The rows are grouped in 4 different ways at once. Each group adds its own fixed numbers to the row, and there is some noise. The rows also spread widely along 13 directions, which tell nothing about the answers.
In the rows, 128 means zero.
Known rows, each followed by its group in each grouping:
[126 106 125 126 126 134 141 125 115 130 116 147 117 137 133 131 149 137
 131 124 124 116 135 132 119 106 126 111 127 130 124 117] => D j_995 U K
[135 138  96 125 119 118 149 120 122 145 140 124 113 138 153  85 133 105
 126 137 128 171 135  92 141 126 126 132 174 125 129 139] => V j_431 R B
[128 134 132 103 112 124 145 104 127  88 122 137 110 155 167 203 164 117
 147 121 149 131 105 140 140  84  84 147 101 123 124 151] => G j_305 A B
[144 138 131 146 140 130 144 119 110 120 120 153 142 137 164 174 164 162
 167 144 118 164 123 159 159  99 127 158 130 130 119 109] => V j_390 A F
[111  93 166 113 123 134 155 105 143  88 154 116 142 128 144 136 156 147
 148  92 155 152 106 136 113 109 116 128 104 144 100 121] => D j_862 H F
[119 126  95 161  93 138 160 109  80 136  89 156 106 159 141 142 137  85
 124 156  89 137 143 122 127  51 105 128 195  90  90 153] => G j_390 U K
[121 155 125 157  76 152 156 107 125 153 116 163  87 168 166 170 120 158
 130 184 100 154 139 186 128  58 102 126 182 129  84 109] => G j_862 W B
[150 116 106 113 117 132 153 139 132 138 151 137 127 148 127 118 167 116
 135 148 134 139 124 127 113 105 121 146 123 132 114 129] => D j_995 W B
[138 127  87 133 109 140 136 144 113 157 138 157 130 139 133 125 158 142
 123 157 116 148 130 126 127 102 131 159 135 120 128 129] => D j_305 R B
[191 192 126 122 115 129 127 166 161 163 145 149 105 145 131  88 130 131
 139 186 142 158 125 101 135 159 110 154 161 166 139  92] => G j_431 H F
[ 89  76 110 130 130 136 149  97  85 127  61 145  82 185 168 194 115 140
  96 116 127 147 135 197 116  33  89  73 197 116  96 132] => G j_390 A F
[173 142 110 126 132 143 154 182 118 137 134 152 188 153 112 170 169 140
 152 166 100 201 100 147 168 114 157 234 124 153 126 110] => V j_305 U F
[177 141  99 109 117 132 149 147 117 157 112 146 111 174 105 145 119 125
 132 142 128 109 121 154 137 124 118 117 132 143 147 129] => D j_995 U K
[147 134 164 119 121 136 145 125 127 118 101 140 113 141 120 126 147  97
 142 136 138  90 115 114 118 128 106 112 121 141 118 129] => G j_862 H F
[138 153 141 130 109 130 148 115 122 123 104 144 107 159 155 161 136 107
 143 156 113 134 120 126 140  95 112 130 152 133 117 124] => G j_305 W B
[165 138 109  91 138 111 103 134 155 120 142 141 113 154 115 137 177 128
 153 146 159 110 133  91 127 124 110 101  93 146 178 113] => D j_305 W K
[132 167 165 157 105 120 137  69 138 109 152 117 129 118 160 107 148 138
 183 129 107 132 140  81 157 130 156  85 144 128 119 102] => G j_305 A B
[151 155 145 144 143 138 147 168 106 159 105 169 104 109 162  84 125 124
 119 148 130 120 124 117 108 136 108 163 143 132 124 118] => D j_995 U B
[160 143 124 118 101 125 155 125 139 121 148 126 139 142 118 111 152 110
 159 141 130 141 117  99 144 127 126 143 128 131 124 130] => D j_431 R K
[104 120  91 124 122 118 131  96 103 127  89 147  81 164 184 184 138 129
 118 132 117 153 143 127 158  85 107 103 176 114 134 131] => G j_431 A B
[173 153 112  94 132 117 157 112 110 112 129 132 112 161 136 168 143  92
 163 105 166 100  92 151 128 122  75 136  68 124 143 187] => G j_390 U B
[149 147 109 125  71 134 146 112 114 144 101 164  78 157 130 154 152  92
 133 171 109  55 138 111 131 119  91 111 135 117 122 139] => D j_995 H K
[126 145 206 117  84 151 150 108 147  90  71 129 122 163 121 200 128 140
 133 148 111 101  99 136 160  83 111 114 131 157 126 115] => D j_431 R F
[133 172 206 159 118 152 122 152 149 109 119 155 123  95 148 106 153 154
 133 164 139 125 124  88 119  90  98 170 136 135 125 109] => V j_305 A F
[156 170 110 120 128 115 133 106 127 121 123 129  96 175 160 190 103 160
 151 117 158 158 115 160 168  84  89 110 141 130 167 146] => D j_431 A B
[157 172 130 133 127 125 157 125 121 131 134 142 135 133 170 152 135 131
 169 139 116 172 105 119 163 148 127 184 127 141 127 116] => G j_390 H B
[165 164 100 140 146 107 129 119 105 142 129 166 116 143 174 146 148 125
 183 146 122 153 137 132 154 144 129 131 141 134 133  95] => G j_305 H K
[ 83 112 169 127 148 139 104 104 141  66 134 114 149 131 144 190 139 189
 137  81 150 189 114 117 141  42 123 138 109 140 160 132] => G j_305 H B
[155 115 137  95 147 130 168 149 142 111 154 114 177 149 127 149 142 147
 160 111 142 207  94 163 154 124 149 186 114 164 122 105] => V j_995 R K
[160 133  87 167 141 144 153 148  80 147 137 157 170 144 122 157 127 172
 161 126 114 179 119 177 156  69 143 186 130 109 133 145] => D j_995 R K
[111 114 119 136  88 131 143  67 123 103 136 141 125 141 152 179 198 127
 169 142  97 106 137 107 155 114 130 112  96 115 112 127] => G j_862 W F
[101 109 156 133 117 136 155  63 129  93 149 100 133 155 161 186  96 208
 152  58 138 167 108 186 152  82 127  80 117 145 128 128] => D j_995 U F
[123 121 126 117 115 137 138 136 121 130 107 140 118 129 123 127 149 107
 117 132 120 108 122  70 134 129 122 144 126 123 148 143] => D j_862 H B
[157 141 170 144 109 148 167 105 137 129 166 116 171 134 114 118 126 175
 179 113 122 145 105 166 140 135 163 121 104 152 101 112] => G j_305 R F
[168 150 140 143 153 132 150 143 101 130 121 158 142 124 126 120 148 120
 172 133 137 124 122 150 128 113 121 152 112 125 123 136] => V j_862 U K

New rows. What belongs after each?
[147 109 138  98 163 120 160 126 122 122 128  97 135 158 123  98 107 105
 134  80 149 165 109 134 121 125 143  95 148 156 128 130] => G j_995 U B
[130 113 129 125 119 130 147  97 103 106 106 131 127 144 128 161 174  97
 149 124 112  96 129 110 144  92 131 112 118 112 122 148] => G j_995 A B
[106  77 205 105 195 143 134 138 138  95 138 122 162  89 131 106 156 188
 141  67 188 142 108 159  90 115 134 133  61 160 128 124] => V j_431 R B
[129 151  76 151  71 135 132 119 123 139 151 170 110 148 152 149 183 126
 141 193 102 162 147 117 132  62 105 171 159 107 103 126] => D j_862 H B
[154 119  90 104 141 119 146 139 117 131 127 129 122 172 137 151 129 117
 130 116 150 156 107 127 139 111 107 133 134 131 152 146] => D j_305 W F
[140  81 133  82 163 112 186 140 121 120 127 120 127 161 172 118 126 101
 134  94 171 197  90 186  95 133 104 134 159 163  72 102] => D j_390 H F
[172 156 123 128 133 133 140 150 137 147 145 132 149 138 108 122 122 150
 159 134 128 160 118 109 161 155 150 158 129 152 150 114] => G j_431 H K
[118 119  86 128  70 141 127 114 140 159 120 148 112 163 122 157 150 169
 116 178  81 145 154 115 164 109 150 111 168 137 135  89] => D j_431 R K
[125 123 200 138 145 138 145 129 112 102  87 161 137  92 163 133 173 137
 153 130 126  90 106 113 124 137 116 154  83 132 117 108] => D j_390 R F
[152 124 154  96 126 130 132 125 162 110 143 111 139 171  94 124 142 133
 151 128 146 157 123 145 114  93 139  85 137 171 122  94] => G j_305 U K
[126 145 155 138 176 118 121 138 100  91  73 134 129 124 162 151 126 103
 131 104 130 154 113  54 172 107 114 162 151 125 182 144] => V j_995 H F
[140 153 146  89  95 137 132 142 169 129 104 131  93 179 128 170 117 144
 105 166 136 152 109 129 132  94  94 131 160 171 145  99] => D j_390 H B
[132 143  92 128 102 138 140 117 105 149  98 176  80 165 162 211 122 169
 132 138 127 110 126 184 145  99  80 125 118 121 144 136] => D j_862 U K
[124 152 207 165 126 159 158 141 124 133  98 127 117 113 124  88  58 149
 119 107 136 128 114 110 119 108 114 126 174 137 119 138] => G j_431 H K
[139 110 123 119 162 113 147  94 103 104 130 122 143 142 141 159 161 129
 174  92 143 135 125 146 153 110 139 105 106 125 135 149] => V j_431 A B
[148 157 114 128 117 116 134 114 114 128  92 139  96 172 131 153 110 103
 142 137 124 125 131 105 157  98 106  93 175 126 156 132] => D j_862 H K
[101 110 156 177 100 169 140 142 116 146 121 153 150 110 112 110 126 179
 116 144  87 140 143 107 120  85 159 147 167 124 105 105] => D j_305 H K
[163 142 103 118 120 115 139 115 111 113 106 150 129 175 123 174 182  84
 172 167 109 137 131 135 145  82 119 127 135 129 118 119] => G j_390 U K
[136 143 180 116 132 133 148 119 118 104  73 139 101 158 143 153 124  97
 137 132 147 112 110 154 117  73  89 107 145 142 113 139] => G j_431 R B
[147 112 127 108 118 133 145 121 151 115 170  92 160 154  93 116 136 145
 143 100 139 164 110 103 143 122 151 121 123 153 144 126] => D j_995 H F
[132 146 138 117  84 143 129 118 147 114 124 133 118 149 114 149 167 119
 127 161 108 117 128  90 139  90 122 138 122 138 136 128] => G j_995 U B
[109  95 109 105  97 141 122 124 135 129 114 144 109 149 113 136 173 121
 107 147 125 111 140 102 111  92 117 109 130 127 128 126] => G j_305 R K
[106 144 184 141 137 134 143 104 123 100  99 116 108 118 166 126  90 147
 124  80 143 132 106  93 136 115  97 114 134 130 149 147] => G j_390 U F
[ 97  94 158 107 129 141 135  96 142 102 120 136 126 151 163 217 146 204
 146 102 135 157 114 187 145 110 126 114  96 166 122  88] => G j_862 H F
[103 111 122 107 155 112 114  92 101 103  82 139  62 170 173 192  91 138
 117  69 184 111 125 159 116  63  56  48 143 122 168 158] => D j_305 H K
[156 148 108 103 128 103 153  95 133 109 135 125 112 179 161 178 138 112
 175 129 142 164 121 145 168 116 107 113 140 142 136 127] => V j_431 W K
[133 125 120 122 133 130 111 135 134 128 107 162 122 159 135 185 157 171
 143 160 118 158 141 144 150  91 132 126 144 154 145  79] => D j_431 H K
[162 127 104  95 167 111 138 154 114 126 104 134 120 159 130 136 129  92
 136 113 161 156 109 113 129 124 102 145 137 138 154 140] => G j_390 H K
[112 126 125 136 123 146 124 119 140 122 144 120 145 155 137 158 120 199
 126 124 120 221 128 152 151  47 145 144 160 146 140 108] => G j_995 R B
[156 142 115 120 136 114 125 114 133 136 129 134 112 161 140 133 145 145
 153 145 134 150 143 137 145 105 134  83 158 144 140  98] => D j_431 A B
[164 144 108  96 146 114 115 154 109 124  65 175  93 165 143 179 167  94
 134 166 139  99 125 125 141  97  87 136 122 133 166 118] => D j_995 R K
[ 96  92 131 112 102 143 158  86 134 120 117 109 111 171 153 202 101 192
 115  89 129 161 114 176 160 101 123  92 147 145 122 126] => G j_431 A F
[126 169 153 124 111 135 115 143 155 108 126 144  92 129 149 114 144 124
 115 155 157 151 126  89 106  68  70 156 140 131 140 136] => G j_862 U B
[129 116 109 106  81 130 186  88 118 141 105 116 120 173 130 160 142  86
 136 150  74 113 122 108 167 150 153 109 155 133 111 131] => V j_390 W B
[122 112 182 122 152 135 137 142 134  92 125 126 140 117 133 107 149 131
 131 106 164 142 112 113  97  74 112 133 127 132 120 129] => D j_305 A B
[132 125  98  83  75 131 175 123 120 125 117 145 100 164 159 190 156  86
 119 135 124 111  93 129 138 139  87 167 103 128 115 156] => D j_305 U B
[152 128  92 132 127 132 155 148  96 159 134 166 122 117 145 100 177  86
 139 152 121 105 127  95 112 152 121 171 107 107 114 151] => G j_305 W B
[134  95  97  97 122 123 172 138 114 147 102 125 117 171 132 142 107 104
 113 113 122 161 115 126 147 145 133 124 178 145 120 122] => D j_431 H K
[161 125 111 107 159 119 141 138 105 160 105 151  79 148 145 107 103 130
 126 103 170  89 129 162  99 143  92  75 126 137 149 133] => D j_995 U K
[145 149 134 151 150 115 139 130 104 108 121 144 143 119 153 106 150 107
 166 129 122 166 127  86 139  99 124 155 149 112 129 123] => D j_390 U K
[180 164 118 124 143 126 115 145 119 170  99 165 101 156 117 114 151 122
 147 180 118 102 149 134 130 139 137  90 142 156 146  95] => G j_431 U B
[154 187 184 140 121 122 160 107 130  99 117 135 135 133 175 137 137 111
 183 152 118 165 102 126 154 111 117 158 143 141 103 105] => G j_390 R B
[147 146 104 108  78 124 174 119 147 119 165 122 119 166 150 149 126 114
 148 133 139 185 103 133 144 111  95 168 151 133 105 134] => D j_862 H K
[ 81 117 187  97 100 131 151  74 146  79  66 128  78 184 196 252 114 171
 120 120 130 147 107 194 147  50  81  84 158 156 111  93] => D j_390 A B
[148 105 105 122 146 131 125 137 129 168 158 155 115 111 132  85 173 176
 140 132 155 104 149 143  97 153 136 101  97 134 129 109] => D j_431 A B
[144 104 112  70 157 115 134 135 143 110 135 113 136 173 133 176 121 162
 137  81 176 181  97 160 143 112 117 122 106 159 170 121] => D j_305 R K
[124 166 161 180  58 160 148 103 145 124 146 129 143 137 132 142 128 179
 145 165  80 166 131 107 166  79 147 144 175 128 102 104] => G j_305 A F
[128 109 127 126 152 121 136 108 115 115 128 141 120 134 166 138 165 133
 152 115 138 135 130 128 128 119 121 116 112 130 126 118] => G j_995 W F
[144 115 102 129 117 136 158 153  92 162  81 175 104 151 136 136 146 101
 118 164 104 113 135 145 122 119 117 137 163 126 100 116] => D j_431 U K
[ 95 136 141 143  68 154 144  94 130  98 131 145 104 127 159 187 162 156
 124 138 131 115 119 124 124  47  69 165 104  96 109 171] => G j_390 A B
[125 129 121 114 122 125 149 110 130 119 133 120 117 155 146 128 133 121
 134 124 144 171 121 139 132  87 110 122 152 131 125 140] => V j_862 R B
[151 128 149 128 141 144 143 164 105 139 109 165 121  92 113  85 167  94
 132 131 149  53 116  85  90 148 101 164  77 113 134 163] => D j_862 H B
[114 152 157 135 106 126 140  99 133 108 101 145  92 162 182 157 124 136
 137 156 127 172 128 162 128  44  91 106 187 137 101  98] => D j_862 R B
[144 175 184 144  94 141 123  81 162  94 164 125 123 131 122 143 139 180
 181 125 142 108 130 136 133  85 112  92  89 144 137 121] => G j_995 U K
[155 156 119 156 101 153 134 143 109 150 122 186 119 135 120 165 155 162
 156 172 120  95 132 161 126  87 100 162 105 118 125 132] => D j_862 H K
[114 132 144 133 128 130 109  71 146  83 150  95 122 163 121 174  99 205
 144  66 168 156 122 141 149  47 103  57 114 135 182 160] => D j_431 U F
[106 110 119  97  92 127 133 121 168 102 142 106 117 138 131 128 159 122
 109 126 130 166 128  37 154 120 123 144 148 130 143 125] => G j_431 A K
[136 127 141  99 112 125 135 120 139 130 111 136  87 130 127 102 145 110
 124 126 148  67 128  85 105 151  95  85 107 133 145 131] => D j_390 U K
[111 110  94 153 136 140 105 115 103 163 119 158  97 125 143 119 128 199
 110 117 140 111 154 129 122 102 113  83 129 112 165 141] => D j_431 R F
[122 146 148 136 109 129 152  93 123  74 132  99 149 157 121 170 109 109
 155  92 130 169 105  92 168  61 115 139 151 117 144 173] => V j_305 H K
[158 119 137 140 105 138 154 133 122 137 140 152 135 130  91  65 183  89
 157 167 119  96 146 126  83  98 132 106 137 123  75 115] => D j_862 U K
[129  89 134 107 174 121 162 113 107 130 108 102 148 151 135 132  90 154
 144  62 139 173 107 153 150 142 159  91 140 148 141 117] => G j_390 R K
[160 150  84 111 101 122 105 151 154 134 154 155 116 152 117 124 182 117
 137 183 135 151 141  78 126 103 110 151 141 137 148 106] => D j_305 H K
[126 143 143 159 115 141 154 119  86 140  81 173  76 130 162 134 111 107
 128 135 134  82 132 142 107  97  72 118 157 106 101 157] => G j_431 H K
[137 127 158 115 103 148 180 126 134 150 129 140 129 137 143 140 135 153
 141 143 109 133 113 176 132 160 145 144 122 165  86 101] => V j_431 U B
[135 111 114 104 121 132 183 144 101 146 118 155 103 114 159 122 143  97
 121 109 146  95 106 126 119 183  91 173  95 120 111 166] => V j_431 U K
[ 95 123 156 132 119 148 122 130 135 115 110 136 114 137 144 146 124 153
 104 131 130 163 127 113 116  65 114 138 162 140 129 118] => G j_305 H B
[134 174 121 154  71 163  97 129 149 138 133 163 106 139 114 189 154 214
 121 182 113 102 144 117 154  51 102 153 106 120 176 135] => D j_995 A B
[158 173 136 133 112 106 117 105 146 112 136 161 101 130 173 137 188 130
 184 177 130 124 148 101 151 123 108 113 132 131 126  81] => D j_431 A K
[133 130 132 164  98 142 161 110 107 139 130 159 117 120 147 107 161 124
 151 154 109  97 137 120 117 113 116 125 130 105  90 133] => D j_862 W F
[162 156 119 138 108 134 131 143 132 144 139 168 115 136 138 114 180 117
 149 188 127 135 136 117 118 120 108 157 139 139 104 107] => G j_431 H F
[133  89  99  76 124 113 153 105 148 121 163 115 119 149 142 143 169 136
 147 103 160 139 125 136 137 157 123 109 102 143 122 126] => V j_431 A K
[162 139 111 108 151 120 139 147 108 125 119 134 139 127 125 126 159  82
 146 118 130 119 110  59 154 161 134 174 100 128 167 153] => G j_995 H B
[127 103 123 139 144 118 168 109 113  92 152 124 157 150 158 143 145 124
 171 107 139 213 119 156 134  58 126 145 158 120  89 129] => D j_431 W K
[171 142 193  98 191 102 166 139 123 107  92 121 121 150 155  89 105  83
 166 109 181 158 100 172 104 118 100  97 163 165 105 102] => V j_390 R K
[165 151  79 108  92 131 145 150 146 160 159 139 112 173 130 123 140 134
 121 172 127 181 126 144 127 100 116 156 160 149 122 112] => D j_995 U B
[154 154 118 104 112 135 150 136 134 116 105 104 140 201 103 205  89 139
 122 122 114 189  95 139 186  66 131 147 161 154 173 141] => D j_995 U B
[148 159 162 109 135 131 144 169 144 106 133 147 144 115 165 142 153 132
 141 136 140 175  88 100 140 134 113 219 104 153 137 109] => D j_305 U B
[153 110  69 117 139 119 158 118 106 147 175 127 145 137 136 108 149 137
 158  95 153 158 116 145 129 135 132 138  97 114 134 160] => D j_862 R B
[132  93  63 106 148 105 134  88  94 105 134 150 125 169 161 213 180 141
 173 100 145 148 127 184 140  82 105 109  88 115 135 140] => D j_390 U K
[112 104 139 132  94 134 144 100 135  95 140 112 142 135 121 109 180  97
 134 131 114 141 133  62 129  88 139 117 153 115 100 131] => G j_305 A F
[102 116 111 134 130 112 125  93 120 115 140 143  83 100 184  95 167 124
 137 108 157 112 154  71 118 125  89 101 126  92 136 146] => V j_862 A K
[135 162 119 140  91 141 143 120 112 122  89 152 113 163 134 210 123 126
 138 153  97 133 119 109 183  93 108 165 149 121 147 146] => G j_431 H K
[104 149 128 149 127 119 115  90  95 117  93 154  73 101 178 110 155  98
 128 121 129  70 146  47 120 116  82 100 120  88 157 168] => G j_390 U B
[101 124 164 155  81 166 134 122 139 129 141 146 121 109 109 104 144 165
 114 142 123 100 142 112  94  75 112 126 126 120 108 141] => V j_305 U K
[113 123 123 124  92 140 138 103 129 118 102 129 103 175 120 170 120 133
 117 134 113 141 135 130 144  66 113  95 168 131 127 136] => G j_431 U K
[105 120 146 137 163 108  92  79 142  97 144 111 112 123 146  99 122 173
 154  78 162 149 156  81 132  99 130  35 145 136 175 111] => D j_431 H K
[116 115 157  82 139 128 138 124 151 113 139 109 109 120 147 107 123 136
 114  72 174 122 103  94 107 163 108 114  87 153 155 139] => G j_305 U B
[144  67 141  56 182 101 170 118 113  85 122 117 143 138 163 158 179  93
 163  53 171 114  82 148 127 186 123 124  46 156 125 128] => D j_995 U F
[140 118 126 124 153 135 120 142 111 122 114 178 122 135 141 173 171 172
 149 136 154 121 127 185 104  76  91 143  83 131 132 120] => D j_390 U K
